The rows of a group lie close to one hidden flat surface of 13 dimensions, which passes through zero. Surfaces can cross.
Some rows, each with its group after it:
[ 28   0  14 -33  23 -43  45  12 -16  60  39  32  15  -1  19  32 -26 -24]
Y
[ 12  19   0 -51 -24   2  40 -15  32  35  -1 -39 -28 -27 -11  55  49  16]
B
[-36 -14   3 -19 -61  38 -39  32  16  -5  22   9 -25  11  29 -31  15  62]
E
[-21  26   6 -41 -59   2   5  13  22   3  18   4  -6  34 -32  21  24  11]
F
[ -6  16  -1 -24  39   6  20   2 -54  43 -39 -27 -44   6  -3  -7  -7 -46]
P
[ 26 -20  33 -12  42 -16   8 -47  31  43 -43 -13 -27  -8  73   6 -10  12]
F
[ 15   9  32  16   1 -23   1 -23   1  -5   3  73   5 -32 -10  96  12 -23]
E
[ 31 -20 -10  -2  10  10 -26   4  -5   4  52 -29  72 -47 -35  29  54 -24]
X
[-39 -44  11  32  38  29  26  19 -22  12   8 -20 -62 -17  -1 -10 -12   5]
F
[ -9  -8  25   6   8 -46   5  31  30 -38 -89   3  26  46   0 -48  30  30]
B
[  6 -19 -17 -67  -9   2  -1  13 -26 -51  35  -4  16  -4  30 -55 -28  37]
P
[ -2  25  29  -1  32  33 -54 -31  41 -24   2  19 -45   3  27   2  11  27]
Y
[  7   2  -9   3 -48  43 -41   3 -22  13  10  19 -14  -1  29 -12  60  74]
B
[-17   5   2  22   2  20 -24  17  33  -5  36 -56  17  25  -8 -53 -44 -24]
P
[ -7 -25  11  24  32  19  17  -4 -35  39   5 -48  -2 -19 -15  35  10   0]
X
[  4 -27  20 -35   6  -5   5 -72 -24 -18  -6 -19  26  13 -10  68   8  33]
E
[ -3  -7 -38  38  25  23  11  35 -34  45   1 -30 -12 -17 -23 -35  29 -22]
B
[  7 -18  28 -41  20  12 -39 -41  36  12  39  42 -30  36  55 -19  -9 -16]
B
[-32 -43  35 -35  46  -1  -5   3   6 -36 -14 -30 -24  11 -15 -26 -23 -65]
B
[-22  14 -19  27  30   0 -22  20  27 -78 -14  27 -14   2 -27 -56 -21 -26]
P
[-31  42 -36 -35  59 -19  35  17  21 -48 -18   9 -31   0 -48 -22  -1   8]
F
[-12 -31 -26  31   9 -29 -11  22  -4  -8   8  66  49   9  -4 -17  -4   1]
E
[ 31   3   2  53 -63 -36  19  26 -37 -35 -48  19  56   8 -25   4  21  -3]
F
[ 23 -42  31 -13 -19 -26 -13 -21  57   0  10  51  16   9   3  31  50 -52]
P
[ 30 -20   7 -42  14 -30   2  21 -18 -50  41  31  47  13   5 -36 -22 -28]
Z
[-42 -27  14 -16  20  12 -33 -17 -25 -30 -41 -16  -7  61 -13 -40  -6  -8]
X
[ 16   7 -51   0 -28  13  10  14 -25 -17  24  83 -30 -28  -7  -3  60  40]
Z
[-13 -19  38   6   3  31 -40  19 -53  23 -38   6 -37 -16  36  -3  16  -9]
Z
[ 37  57 -20 -17   4 -16  13  16 -28  25 -21 -10   5  -8  21 -25 -13  -5]
P
[ 32  33  25  -5 -54 -14   5   9  29 -26 -34   6  -4  33   5  -9  53  46]
F
[ -4 -19 -53  -6 -80 -17  37   1 -25  53  16  45   8  35  14  -3  -1  29]
B
[-10  -9 -15  -3 -48 -15 -55  55  48  33  24  51  57 -21   9 -10  20 -45]
Z
[ -1  45  15  25  -7  12 -35  26  22 -27 -26 -44  29 -66  15  14 -13  59]
P
[ 64  25  22 -30  34 -15  15 -32  29  32  24 -27   7  -2  47   3 -11   5]
P
[-41  37  10 -23 -33  20 -37  -6   9 -51  21 -10  11  10 -12  22 -43  48]
E
[-13  -1  12 -52 -25 -59   7  10  32  30 -39  34  59  -6   9  64  27  40]
Z
[-78 -44  39  -2  39  42 -25   5  -4  39  46 -35 -16  30 -14  33 -14  38]
B
[ 52  55  53 -14  34 -38   5  30  44 -74 -20  37 -14 -47  31 -10 -29 -26]
Y
[-31 -14  48  18 -20  22 -25  -9  10 -20  -3  67 -79  43  22  -3 -11  -7]
F
[-12 -53  65 -25  32  42 -34 -11   4 -54  19 -21 -45  -6  24 -14  17  22]
F
[-11  -2  12  71  -8   9 -35   8 -74  32 -38   5  44  45 -37  13  19 -23]
X
[ 38 -32   4  49  15 -15  11 -18   7 -20 -16 -37  51  19 -19 -13  41  14]
Y
[ 22  26  49  22  87 -45  14 -15  62  -7  23  29  37   8 -30  62  20  12]
X
[ 29   0  17  47  -2 -24 -22  18  15  46 -52 -25  65 -11   1  12  53  -4]
Y
[ -7  -5  58   0 -47  12  11  50  34 -32  25 -24 -18 -54 -17  48  16  -6]
P
[ -9 -55  24  38 -39  16  15  17 -55  13  -2  -8 -20  11  -6   5  10 -23]
B
[-15  19 -45  14  14  17 -16 -40   7  50  -7 -24   9  14 -24  10   7 -15]
Y
[ 42 -48 -34 -45 -26  24  12 -22 -31  16  62 -11   4 -34   7   5  54 -13]
B
[ 22 -30  34  53 -22  -9  24 -10  61  -6  83   5  22  17  -4  28 -10  23]
E
[-23  35 -21  32  12   5  41   7 -27 -21 -44 -41 -38  11 -14 -34 -47  41]
X
[ -6 -25 -35   6 -19 -11  -5  53  37  21 -31   5  17 -46  11 -34  52   8]
Z
[-19  37   0  76 -45  33 -18  29   1  -5  20   4 -14  42 -53  -8  20  -3]
B
[-11 -27  68 -40  -1  21 -33  18 -21 -27  13  10 -27 -39  25  30  -3 -25]
Z
[ -1  51 -61  20  -8 -36   5  11  16  16   5  11  77   6 -41   9 -20   8]
E
[-53  12   1 -21  -4  27 -91  21  14 -28 -24  32   7  28  20 -45  13  44]
X
[-14 -34  -8 -53 -24   2  35  18  31 -60  -9  23 -81 -18  13 -44  20   8]
Y
[ 14  34 -27 -11   5 -13  -1  37 -34  -9 -10  43  13 -65 -14  17   8 -29]
E
[ 16 -19  32 -21 -59 -10   1 -12  45  -9  -2 -39   8  69   4 -41  -2 -47]
E
[  1 -14  10  24  50 -14  17 -14 -28  19  39   9  47   0  -6  51 -16  68]
Z
[-42   4  34  25  15 -21 -28  33  -7  -9 -42   6  37 -23 -15  35 -46 -32]
E
[-23  -2 -17 -27   5 -19  47  -1  38  34  -1 -51   7  19 -20   6   0  31]
F
[-39 -39   5  19  30 -14  -8  23  22  46   4  43  -2  30  29 -20  -9  20]
Z
[ 13   8 -47 -14  23 -32   1   2  26  65   2 -50  82   3 -27  -9   7 -43]
X
[ -2 -19 -18 -29  11  -8  21 -18 -49 -43   5  -8  28  -1 -11   5 -21  34]
P
[-40 -12 -10 -27  12  -3 -10  20   2  14 -40  -3 -18  25  20 -51 -11   8]
B
[-21 -14  37  68   6   2 -27  13 -23 -34   2  11  32  26 -18   7 -35  -1]
B
[ 32   6  -5  28   7 -12  37  19 -30 -64  29 -21  22  11 -28 -41 -42 -16]
Y
[ 14 -18   8  33  -2  -5  24  38   1  12  40 -33  23 -29 -18   0 -21 -44]
E
[-38 -69  44 -23  -3  23  16   5 -26 -33  43  36 -51 -20   8  45   5  37]
Z
[ -3  56  21  12  12   9 -47  13  37 -10  16  75 -26  11  -2  10  19  -7]
X
[ 46  38 -46   7  -7 -22  19  30   5  55 -14  10  15 -12  26 -40  20   7]
P
[ 45  14  54  -3  27 -19 -47  29 -31 -48 -11   6  71 -38  33   6  -1  25]
Z
[ -6  21 -46 -35  49   4  12 -20  25  45  41 -43  14  -1  -7  -8 -21   9]
E
[-52 -27  42  23  -9 -27  -7  90 -26  32 -46 -23  42  16  20 -22 -33  33]
X
[  6 -26  68  -1   9 -29  15  46   3 -63 -23 -25  35 -37  14  11  -7  49]
X
[ -5   4 -26  48  11   2  35  10  -8 -36  49 -54  42  -3 -42 -10 -50  37]
Z
[ 16  -4 -24 -27  10  23   6 -10 -11  30  40 -79   4 -12 -14 -23 -24 -78]
Y
[ -5   3 -34 -50   2 -23  15  42  61  54  49  -9  33 -35 -10  -2   9 -27]
X
[ -1 -32  21 -16  15 -46  43  -7  46  36 -40  -2   6  13   2  24  30   1]
Y
[ 13  12 -10 -28 -38   5 -15   1  22  51  16  18  -2 -12  13  22  39 -20]
E
[-39  55 -19  -4  13  27 -14  28  15 -31  30  33 -52   8 -51  -8   3  -3]
X
[ 24  -8 -35 -26 -58   1  28  -7 -35  22  -2  24 -18   5 -10   7  52 -16]
E
[ 42  -2  23  14  -8  11  19  37  -7   8  35   8 -13 -55  27  20  44  56]
Y
[  8   8  19 -25  15 -54  51  21  52  -6 -39  -4   0 -21   4  12   2   2]
Z
[ 49  25  14   1  -2 -14 -28   6  36  23 -38 -53  57  -4  19 -18  50  16]
B
[-19  -7  44  22  14   9 -18 -46  -6 -37  -2 -20  12  18 -33  54 -19 -22]
P
[-23 -15 -20 -27 -25   5 -50 -29 -31 -62 -25  52  26  24  11 -11  -5  39]
F
[ 41  -5   9  -5   5   8  42 -32  -4  -1 -33  28 -88 -47  32  22  45  -1]
X
[-20 -15  27 -30  20   4  -8  13  15  53 -21  33 -52  -2  48   2  23   6]
Y
[  3 -58  32 -14  50 -28  35  17 -60  28 -11 -32  36  16  20  -8 -19  16]
Y
[  3  -9 -21  -9  -1 -11  45   5   3   2  40 -30  22  -7 -22   8 -17  25]
P
[-37  25  -2 -34 -39 -11 -17  18  13 -32 -25 -45  43 -10  20  -8 -69  53]
P
[-14  -9 -33 -26   4 -29  35   1  33 -27  37  55   7  -2 -48  19  11 -19]
P
[ 34  16  -8 -62  15 -20 -53 -49  12   5 -33  68  13  11  46 -12  27 -41]
F
[ 14  15  -3 -44  10   5 -31  12 -10   6  30  33  13 -48  46  11  -1  31]
Y
[-28 -23 -31 -40   1 -21   1  23  21   5   6 -16  49   6   3 -26 -11  32]
E
[-35 -22   9 -56  37   5 -25  32  37  64  35  19 -17 -43  29  19   8 -29]
Z
[ 21 -16  -4 -12  -8 -20  41  19  11  41   1  -7 -11   9  -8 -14  36 -43]
F
[ 44 -17 -12  14  55 -53  12 -23  24  68 -34  45  49  -9  31  21  46   6]
B
[ 41  81 -18 -13 -69  35 -13  15 -11  12  48 -44  13 -36  14  14  -2  53]
F
[ 32   5   1  28   3 -19  -8  53  17 -55   8  -3  43  10   6 -88 -11  -7]
Y
[ 23  15 -21   5  -9  -9 -31  27  -7   6 -49 -14  45 -15  15 -42  29   0]
Z
[ 12  26  -5   7 -16  -5  34   9  13  15 -20  41 -67  24  16 -25  14   4]
F
[  3 -34 -40 -30  30   0  21 -72  12 -20  28 -27   5  47 -23 -26 -14 -23]
X
[  7   5  56  62  -5  25  12  22 -17 -13  24  -2 -61 -23   9  12 -36 -26]
F

New rows. What belongs after each?
[  6 -24  34 -30  45   0  39 -25 -25  -4 -35  -7 -61 -32  23  30  12   6]
Y
[ 21   7 -55 -62  -3 -43  13 -30  15  10  -4  25  51  36 -12 -21  11 -41]
E
[-13  -5  14  40  -1  11 -17 -41  -2   0 -66 -49  -3  47  13 -23  -7  35]
Z
[ 30 -38  -2 -69  43   0 -30 -60  -6 -15  36  -2  30  10  31 -17 -14 -43]
Y
[-19 -41  24 -23   4   3   6 -23 -11  40  19  -1 -10  -6  13  54  -2   2]
B
[-13   1 -43 -37  24  36 -59  28  22  26  43 -13   2  -4  48 -96 -12  19]
P
[  6  15  28 -60 -44  18 -43  42  36 -17   9 -61  23 -40  29 -16  11  15]
E
[-30  18  -4 -17 -64   8  40  13  16   7  18 -27 -41  27 -44  22   5  -4]
B
[ -1  19 -17 -24  32  -4  27  26  26   0  29   5 -28 -40   7  -7  -7  25]
E
[ 26  41 -37  -1 -15  -5 -19  -4  -9 -44  31  56  19  11  -7 -28 -31 -26]
F
[  0 -13 -20 -32 -14 -31  -9 -15  -8  13 -54  51   8   1  45 -13 -15 -13]
B
[ 10  29   3 -17  34  -2 -22 -58  30  10 -14   0   9  10  14  34  12  39]
E
[  1   2  53   7  -3 -38 -41  37  72 -44  -7  61  30 -14  27   1 -12 -14]
E
[-33 -31   3 -19  38 -10  11 -56 -22  30 -29  24 -17  29   0  45   1   3]
E
[  3 -38  -3 -36  -1   3 -40 -10 -21 -50 -12 -14  43 -13  18 -29   0  -1]
Y
[ 17   9  28  48  56 -41  46  57  -4   0 -11 -34  39 -21 -32   4  -3   6]
X
[-45  19 -22  -6 -35  26 -24 -34 -51  34 -19  39 -31   7 -13  58 -19 -36]
Y
[ 17  52 -52  -8 -36  42 -21  34 -12 -29  13 -29  -8 -73  -5 -31  10   4]
X
[-29 -35  21 -40 -22  13  -8 -32 -39 -18 -28  -8   0 -35   7  75  11  38]
Y
[-14  12 -47 -22  -1  -5  32 -29  39  26  26  51 -72  49  18 -42 -36 -17]
X
[  7  -2 -15  53  83 -18  36 -20  37 -23 -32  -9  -9 -30 -20   3  14  21]
P
[-12  -5   2  13  20  -7  -1  20  54 -55  21  -7  17  57 -43 -58  25  15]
F
[-11  28 -36  12  27  13 -18  26 -16 -10   6  16  11 -45   2  -8   0  59]
E
[-11 -34   7 -11   9  20  22 -29  11  26  20 -37 -51  20  -9 -11 -13 -78]
Z
[ -3  13  28  20   3 -28  55  13  -5 -58 -12  12 -20   6 -20  21 -32  27]
Y
[  5 -13 -46  -4  -5   1   8 -12  40   7   9  13 -15  29  -9 -56  25 -36]
Y
[ 40  16 -25 -32  31  -1  18 -62 -51  24 -27 -19  -3  30   2  -1  27   2]
Z
[ 26 -30  69 -14   8 -21  33  39   2   4  57  -5   3  14  27  -2 -22  -3]
Y
[  1 -25 -25  65 -88  16  11  49  -6   1  33  28  -6  33  -5 -49  26  30]
E
[ 29   7 -55 -44  32   9   6   5 -54 -49  33   9   3  10  34 -98 -34  43]
P
[ -6 -18 -23 -25   9 -27  54   8 -24   9 -21  -2 -19 -15  12 -19 -53 -38]
B
[ 16  25  -4 -36  58 -11  -4  32  10  20 -23   8 -16 -32  30 -36  14  -6]
Z
[-24 -51 -52   4  17 -10  90   6 -53 -13  31  14 -27  28 -68 -10   3 -12]
P
[ 34 -16 -38  -9   0  19  21 -25   4  29  70 -34  15 -19  -8   5  27   9]
Y
[ 50   2  -1  12  11  -2  10 -25  -7   6 -51 -18  -4   2  21 -23  56  27]
E
[ 19 -22  23 -35 -17  15   5 -10  46 -28  26  19 -52 -26  26   4  45  15]
Y
[ 12 -31  36 -33  11 -20  40  12  43   5  14 -41   6 -47  15  36  12  24]
E
[  3  47  -9  23   8  37 -44  -9 -28   6 -59 -35 -31 -48  -2  -3   2 -61]
Y
[-51  52  -9   3 -30  14 -36 -19   7   9  32  23  13  39 -54  54 -39 -36]
P
[-24 -19  14  -2  13 -63  39  -5  34 -28 -34  16  28  39 -43  18 -34 -60]
B
[ -7 -51  -7   7  35  12  18   6 -10  29 -29 -12 -29 -31  17 -12  43  27]
P
[ 23  17 -40  -5  20  41   0 -34 -14  54  49 -50 -10  -9   1  -1  18  21]
E
[ 22  50 -37   6  16  42   0 -13  -3  36  80   2 -39 -10  -5  -7 -21 -17]
Y
[-14   1  78 -22  48  37 -33   3 -16   1   6 -34 -48 -46  30  39 -27 -22]
Z
[ 22  12 -10 -45 -31  26 -34   3  -2   5  -4 -38 -17 -36  49 -44 -22 -52]
X
[ -1 -35  20  84  11   6  33   6  13 -10  38   9 -13 -27 -17  40  -2  29]
Z
[ 79  37 -39  39  -6 -33  68  24  21 -19   1   7  -4  -2 -23 -50  39 -13]
B
[  4 -27 -43  47 -50  15   6  37 -50  71  20 -18  31 -21  26 -22 -14  22]
X
[ 36 -13  25  48 -12  23  -8   8 -54 -29  -4 -18   4 -48  -4  18  17 -17]
B
[-32 -30  11 -28   6  10  -6 -16 -68   3 -38 -33   3 -54  25  47 -53   4]
F
[ 13   7  21  -2  27 -38  30   4  -9 -54 -64 -13  17 -38  -1  22  -3  31]
Y
[ -6  29  40  12  47  -6  36  32  26 -45 -13 -17 -63 -22   7 -16 -44   2]
Z
[  6 -36   6 -18  11  23 -36 -53   8   5  51   7  26   4  24  30  20  55]
E
[ 23 -56   0 -93 -40  -8  -5 -23 -27 -38  20  -9  50 -16  -4  20  43 -18]
Z
[-50 -25  -1   0 -17  17 -11  15 -54  -8 -39  -2 -10 -11  -6  11  -7  12]
F
[ 22  73  -9  61  28   6  13  10  15 -21 -16 -34  -7 -29 -28   0 -10  13]
Y
[ 10 -27  24  74   9 -22  28  -8   9 -24 -41 -20  10  11  13  -9 -21  50]
F
[ 44 -36  26  47  -4 -32  16   9 -19  40  25  21  53  15   9  11   0 -50]
X
[ -8 -66 -19  58  13  -2  60 -27 -49   0  22  26 -15  48 -27   2   9  40]
X
[ 13  57  45  17   2 -29  20  43  58 -12 -24 -27 -12 -22 -12   4 -25 -51]
Y
[ 52  14  14  24  -7 -23  -3  24   9 -73   2  66  14 -31   8 -13  18  -1]
E
[ 27 -10 -16  37  19  -5  25  -5  -5 -16  -7 -58  23 -12  29 -48 -34  62]
F
[ 12   4  -8  48  73 -31  32 -11  -5  10  -9  37  18 -49 -34  66  17  -6]
B
[ -5  50 -33  12 -36 -19  28  91  37 -22 -13 -42  19 -56 -25 -38 -15  13]
Y
[-33   8 -42  41  53   0  -7  38  -1  10  -6   9  26  13 -32 -34  24  57]
B
[ -4   5 -24  40   6 -26  -3  34  -1  77 -35  14  27  32  -2 -31  17 -25]
Y
[ 22  10  -9 -12 -83   4   0 -26   8  65  18  11   0  33  48  12 -11  23]
F
[-26  -7  -2  10  48  27 -23  32 -24  26  -8  17 -44 -42  23 -17  -2  -7]
E
[-22 -23  23 -38 -32   3  18  -5 -63 -29 -38 -27 -15 -37  22  40 -42  20]
F
[ 10  24  61   3 -45  45 -16  -3   6  -3  42 -24 -60  27  47  -8 -37  20]
B
[  9 -50 -12  -9  39 -16  62 -10   0 -25  18 -44  10  19 -16 -29   1  44]
Y
[-20  29 -22  30  33 -23  16 -30  40  29 -57  32 -34  25  11  -1 -18  18]
P
[ 45  12   4   6  40   9  10  24 -33 -25   8  15 -35 -16  -7 -44  29 -50]
P
[-14  27  -8  -9 -28  33 -20  26  31  15  57  52 -56 -25  22   7  14  34]
E
[ -2  34  22 -10   7 -13 -13  54 -42  34  36  13  48 -27  24  34 -49  36]
Y
[-28 -20   2  84 -18  34 -28  21  -5   1  11 -24   0  28 -34 -35  -4 -30]
P
[ 13  43  24  -9 -49  -3 -37   6  21   0 -31 -26  31  26  15  -7  10  19]
F
[ 27 -23 -25 -29 -29   8  27  36 -60 -59  26   2   7 -30 -30 -26  37 -10]
F
[  6  15 -38  -8   7   4  25 -15  10 -30  44 -13  -9  26 -35 -36 -36 -44]
X
[-14  28  11 -14  -1  15  -4  24  17 -37  64  65 -31 -62   6  58 -11  51]
E
[  8   5 -13  27 -45 -14  30 -18  23  -5  10  19  10  37 -14  22  18  62]
E
[-35  22  35  26  36  14 -25  34 -56  41 -51 -21 -26  22  26 -21 -47   4]
Z
[ 38  16  11  41  41 -10 -34 -39 -19 -43 -56 -19  39  33  -1 -39  -7 -21]
E
[ 29  -2  -5  -6   5  -4  13  -3 -48  30  27 -11  32 -23   3  33 -11 -10]
Y
[  2  -6  49  35   6  19 -26 -12   3  41  20  15 -23  27  39  15 -15   7]
B
[ -4 -14  35   4 -45 -20 -23   0   5 -71  -9  12  42  46 -11 -15 -28 -28]
E
[  9  29  51  19 -24 -12 -19  27  -9 -90 -30  35  -1  14  -7  -7  -9  -2]
X
[ -2  22 -29  39  24   7 -13  33  -6 -20 -57 -12  -1 -50  14 -43  10  49]
P
[ -9   3 -17 -55 -15 -29  61 -13 -13  -2 -53  -9 -38   7  25  -9 -35  29]
F
[ 12  14  41  31 -13 -24  18   7 -13 -35 -31   8  -8  22  23  -9 -53  10]
X
[ 34  41 -13  51 -83  -4   5  32 -20  14  29  -6  54  -2 -29  22   0  -7]
F
[ -5  46  -5   7  20 -19   9  -1   5   5 -71  14 -25  -2  17  -7 -13  17]
F
[-31 -28   6  -7 -14  14   1 -43 -39  71 -33 -12 -29  20 -11  52   9 -62]
Y
[-35 -23  22 -37 -53   0  37  28  12  18  10 -15 -29 -27  10  46   0  44]
P
[-22  15 -13  19 -15  -6   4 -29 -36  37 -13  42   7  13 -54  86  28 -30]
P
[-17  74 -66 -16  57  12 -33   3  24   5  -6 -13  -3 -34 -18 -34 -30 -39]
B
[-64 -19  14   4 -26  25 -38  11  20 -48   2   6   4 -27 -20  37  -2  44]
P
[ 47  -1   6   5  23  26  -4   8 -24 -22  28 -14 -24 -48  15 -20  18 -18]
E
[ 32 -56   1 -22 -31   0 -11 -26 -28  -6  34 -19  56 -20   0  23  16 -45]
B
[-23 -70  88  22   4  -6 -15   3 -36  -6 -49 -25  14   0  11  42   0 -17]
B
[ -9  37  53  52 -31 -17 -20  29  17 -18   5  43  23   1  -2  50 -41   6]
Z
[ 26  11  55  15   6  35 -52 -14 -20 -32  26 -31  11 -30  20  24 -26 -13]
X
